There are 4 hidden switches. A switch that is on adds its own fixed numbers to the row, and there is some noise. The rows also spread widely along 4 directions, which tell nothing about the answers.
Some rows, each with its switches (1 for on, 0 for off) after it:
[ 32   9  22   7  20  10  12 -17  -6  11  39  19 -20  33 -44 -12 -12 -22
  -2  -8 -10 -15  -8 -11  15  30  -7  26   1] | 0 1 0 0
[ 27  -6  -5  -2  -6   6   6 -38  -9  17  30   0 -17 -10 -27 -24 -12  -9
  -4   2  -6   6 -22 -25  19 -13  -6  -1 -12] | 0 1 0 0
[ 13  20 -21 -29 -39 -10 -50 -11 -30  -9  -2 -18  37 -34  -6   0 -20 -10
  24   8  -9  55   2 -13  24 -17  26 -25 -25] | 1 1 0 1
[ 21   9  10  -3 -16  14 -41   4 -22 -31  -1   4   8   5 -14  -6 -22  -9
  10  -3 -21  17  38  -1  17   2  17 -12 -20] | 0 0 0 1
[  3  21   9 -21  14  -4 -12  12  -8 -11  10  16   0  26  -5  16  -8 -13
   7  -2  -6  17  20  15  22   4  18  -9  -4] | 0 0 0 0
[ 14  10  19  -6 -11  -3 -14 -13 -25   4  21  18   5  14 -26 -19 -15 -37
  21  -8 -11   7   6 -24  10  23  -5  21 -10] | 1 1 0 1
[ 22   5  35   6   9   5 -14  -3 -13  -7  45  18   6  28 -19   3 -17 -19
   9   5 -26   7  21 -17  16   1  -2   9  -2] | 0 1 1 1
[ 22   3  -1 -11 -10   2 -18   9 -15 -18  29  -6   6   0 -37  10 -18  -5
  -3   2 -20  25  24   0  23 -21  20 -13 -23] | 0 1 1 1
[ 26 -18  11  22 -38  18 -31 -48 -36 -16   2  13  37 -43  -2 -34 -39 -13
  25   3  -2  38  12 -46  -4 -28 -14 -34   8] | 0 1 1 1
[ 20  -7  13   4  -4   9   2  -8 -10   7  17  -4  -7   8 -46  -9 -15 -31
   2  -2 -12   4  -7 -31  14  -2   5   2 -16] | 1 1 1 1
[  0   0  24 -14  -3 -13  23 -33 -21  19  39  18  18  10   8 -14   5 -33
  28  11   0  11  -2 -35   4  -8 -23  40   8] | 0 0 1 1
[ -4  11   5 -10  13 -16  20 -32 -18  28  36  12   8   7   8 -13   5 -21
  18  11   3   9 -25 -11   8   0 -28  32  12] | 0 0 0 0
[  1  -2  -4  -5   9  -9  23  -7 -18  34  46   3 -15  27 -28   2   4 -13
   3  12   0  -6 -10 -10  17 -15 -15  30 -11] | 0 0 1 1

New rows, each followed by its switches (1 for on, 0 for off):
[  2   5 -15 -26 -15   1 -29   5 -13 -14  -4  -6  22  -3   7  14 -10   2
   0   1  -3  34  23  24  19 -10  26 -27 -14] | 0 0 0 0
[  9  37   8 -42  15  -8 -13  13  -8 -20  42   9   6  42  -5  27  -7 -20
   5  -1 -18  24  14  30  30  22  11  18   4] | 0 1 0 0
[ 10   0  14  -3   2  -1  17 -41 -20  17  36  21   7  11  -8 -23 -17 -37
  13   5  -6   2 -26 -21  13  18 -28  27  22] | 0 1 0 0
[ 27 -29  10  24 -26  30  -8 -26  -9  -7 -16   7 -10 -34 -34 -36 -24  -8
  13  -7   1  -6  27 -39  -3 -30 -11 -37 -12] | 0 0 1 1
[ 17   1   8  -7 -16  16 -51  23  11 -33 -11  -7  12   4 -25  30 -22   2
 -19  -8 -23  34  45  27  15 -10  22 -56 -21] | 0 1 1 0
[ -2  29  37  -6  -5   0 -10 -17 -13  -8  19  19   7  16 -16 -20 -10 -33
  42  -8 -12  -7  21 -28  -2  28  -4  23  -4] | 1 0 0 1
[ 19  -3   9   4 -25  15 -47 -22  -4 -20  -8  -3  16 -23 -33   0 -25 -14
  13  -2   3  23  14 -21  -9 -10   4 -35 -20] | 1 1 1 1
[ -4  24   6 -34  -7 -21 -12  -1 -38   0  34   0  16   6  12   5  -5  -8
  32   5  -3  27   6   1  26 -17   6  20   0] | 0 0 0 1
[ 19   0  11  -2  14  18 -15  32   5 -11  14  -8  -6  43 -39  24 -12  -5
 -37   1 -25  -1  44  15  18   7  23 -30 -23] | 0 1 1 0
[ 33   6  32   9 -22  27 -51 -13 -18 -36  -8  21  16  -5 -24 -18 -31 -23
  21 -15 -23   1  37 -22   2  25   7 -11 -10] | 1 1 0 1
[ 23 -29  27  30 -22  30  -1 -40 -18  -2  -4  14  -3 -12 -22 -37 -15  -9
  18  -9   2  -9  13 -46 -14  -4 -18 -17  -3] | 0 0 1 1
[ 32   6  -8 -19  -5  -7 -20  18  -8 -10  12 -17 -19  -1 -52  13 -19 -13
 -10   0 -12  25  -4   2  26  -2  38 -10 -29] | 1 1 0 1
[ 23  16  43   7   1   6 -14 -39 -20 -18  13  32  15  22   6 -20 -17 -21
  36  -5 -14 -10  28 -20   1  28 -15  20   9] | 0 0 0 1
[ 19  17  23 -14 -10   8 -27 -26 -33 -21  28  16  26  -2  15 -11 -34 -18
  22   4 -18  23  16 -20   8  16  -2  18   1] | 0 1 0 1
[ 14  20  39  -7   9   2  -4 -27 -21 -14  25  35   8  34   4 -12  -8 -28
  33  -4 -17   2  26 -26  -1  30 -17  38  18] | 0 0 0 1
[ 17  29   3 -29  15 -32 -13  25 -16  -4  60   1  -5  41 -15  31 -13 -12
  -3   6 -23  26   7  14  36  10  21  31 -14] | 0 1 0 1
[-20  31  11 -25  27  13 -30  31   8 -16  33   7  15  48 -12  42  -6 -31
   4  10 -22  23  34  19  10  21   7  -5  -3] | 1 1 1 0
[ 31  -4   9   1  -1   0 -16  -3 -18  -8  27  -5 -10   2 -44  -8 -21  -8
  -4 -12 -17   4  11  -8  27  -3  20  -5 -16] | 0 1 0 1
